All rows are made from the same 5 directions, up to rounding. Whole rows:
[[ 0.63  3.38 -1.38  1.04 -1.47  0.47  1.12  1.00 -2.08  2.16 -0.71 -0.76
  -2.06]
 [-0.19  2.27  2.47  2.26  1.96  0.36 -2.00 -0.54  3.16  0.77  1.55  0.57
  -2.23]
 [-0.28  3.16  0.08  1.37  0.59  1.35 -0.12  1.07  0.64  1.17  2.88 -1.61
  -2.70]
 [-0.72 -0.12 -3.92 -2.93 -2.25  0.78 -0.04  0.97 -0.81 -0.59  0.72 -2.39
  -1.49]
 [ 0.28  1.47 -0.59  0.26  0.49  2.74 -1.01  1.69  0.55 -0.40  4.08 -3.08
  -0.36]
 [ 0.86  0.38 -1.08 -0.04 -0.75  1.33  0.94  1.33 -2.13  0.07  0.80 -1.62
   1.32]
 [-0.38 -0.79  1.53  0.75  1.13 -0.84  1.47 -0.28 -0.36  0.02  0.31  0.99
   0.79]
 [-2.68 -1.05 -2.25 -2.56 -0.94 -2.00  2.81 -0.16 -0.78 -0.04  0.45 -0.02
  -2.85]]

Rows cut short, each followed by the rest of it:
[ 1.42  5.25 -0.61  2.20 -1.64  0.27 -1.89 -0.15  0.22] => [ 3.06 -3.04  0.62 -3.68]
[-1.00 -0.42 -1.24 -0.90 -1.85 -3.48  3.36 -1.14 -2.65] => [ 1.53 -4.54  2.73 -1.46]
[ 0.48  0.64  1.85  1.41  0.52 -1.18 -1.65 -1.54  1.74] => [ 0.73 -2.65  2.44 -0.56]
[ 0.42  0.09  1.73  1.66  1.62  1.07  1.77  1.12 -1.27] => [ 0.00  2.73 -0.86  1.93]
[-0.37 -0.74 -0.99 -1.12 -0.57 -0.18  0.11 -0.01 -0.17] => [-0.44 -0.15 -0.28 -0.07]
[ 1.69  2.69  0.63  2.12 -0.08  1.44 -1.11  0.64 -0.33] => [ 1.26 -0.25 -0.48  0.05]
[ 1.95 -0.03 -0.76  0.19 -1.35  0.85 -0.31  0.48 -2.06] => [ 0.13 -2.14 -0.26  2.54]
[-1.25  0.48  1.24  0.54  1.67  0.03 -0.12 -0.07  1.98] => [-0.12  2.75 -0.24 -1.74]
[-0.38  1.08  2.92  1.89  1.68 -1.47 -2.23 -1.99  3.63] => [ 0.76 -1.42  2.80 -2.08]
[-1.47 -2.56  1.02 -0.43  1.14 -1.77  3.83 -0.14 -1.67] => [-0.53  0.91  1.00  1.31]
[ 0.57 -2.09  3.29  1.70  2.05 -0.81  1.50 -0.55 -0.72] => [-0.49 -0.27  1.86  3.64]
[-0.62  1.20 -0.60 -0.06  0.39  1.28  0.11  1.08  0.42] => [ 0.00  3.16 -1.97 -1.47]
[-2.04 -2.07  0.47 -0.66  0.79 -2.31  4.71 -0.12 -2.09] => [-0.02  0.81  1.08  0.09]
[ 0.18 -0.24  2.24  1.50  1.80  0.31  0.30  0.06  0.47] => [-0.19  1.52  0.30  1.25]
[ 1.30 -0.08 -1.12 -0.21 -0.98  1.40  0.33  1.14 -2.09] => [-0.21  0.01 -1.42  2.12]
[ 1.91  2.67 -1.58  0.86 -1.29  2.80 -0.39  2.04 -2.08] => [ 0.86  1.07 -2.74  0.58]
[-1.81 -0.87  4.01  1.90  2.70 -3.50  2.29 -2.06  1.34] => [ 0.83 -0.85  4.04 -1.14]
[-1.46  1.81  1.73  1.42  1.85 -0.47  0.13 -0.31  2.22] => [ 0.86  2.39  0.39 -3.21]
[ 2.13 -2.12 -0.30 -0.91 -0.07  2.94 -3.74  0.63  1.01] => [-2.52  0.85 -2.00  4.49]
[-0.55 -1.73  0.38 -0.58  0.29 -1.08  1.02 -0.52 -0.30] => [-0.54 -0.54  0.92  0.88]
[-0.57 -2.14 -0.22 -1.18 -0.44 -1.74  1.11 -0.91 -0.66] => [-0.49 -2.03  1.49  0.84]
[ 1.23  1.03  2.08  2.18  0.67 -0.27 -0.78 -0.66  0.31] => [ 0.93 -1.83  1.65  0.76]
[-0.62 -0.49 -2.60 -1.82 -2.19 -1.39  2.35  0.09 -2.63] => [ 0.54 -2.20  0.22 -0.76]
[ 0.64 -0.94 -0.55 -0.57 -0.81 -0.16 -0.17 -0.19 -0.81] => [-0.32 -1.68  0.34  1.41]
[ 2.27 -0.20  2.51  2.63  0.65 -0.02  1.11 -0.02 -2.36] => [ 0.71 -2.25  1.62  4.05]
[-2.73  1.80 -0.13  0.23  1.41 -0.09  3.40  1.29 -0.15] => [ 0.88  5.30 -1.73 -4.01]
[ 0.31  2.55 -2.34  0.28 -1.87  0.52  3.37  1.85 -4.20] => [ 1.94  0.17 -1.63 -1.17]
[-0.77 -1.98 -0.73 -1.64 -0.38 -0.94  0.27 -0.56  0.13] => [-0.93 -0.68  0.45  0.37]
[ 0.61  1.49 -0.97  0.33 -0.67  1.19  0.31  1.08 -1.20] => [ 0.60  0.78 -1.42 -0.25]
[-2.91 -1.98 -0.17 -2.59  0.84 -1.82 -2.70 -2.11  5.27] => [-1.67  0.65  1.13 -3.56]
[ 2.16  4.77  1.71  3.89  0.37  1.57 -1.49  0.58  0.08] => [ 2.49 -0.46  0.01 -1.07]
[-1.94  2.89  1.63  1.50  1.61 -1.20 -0.74 -1.00  3.48] => [ 1.52  1.44  1.16 -5.41]
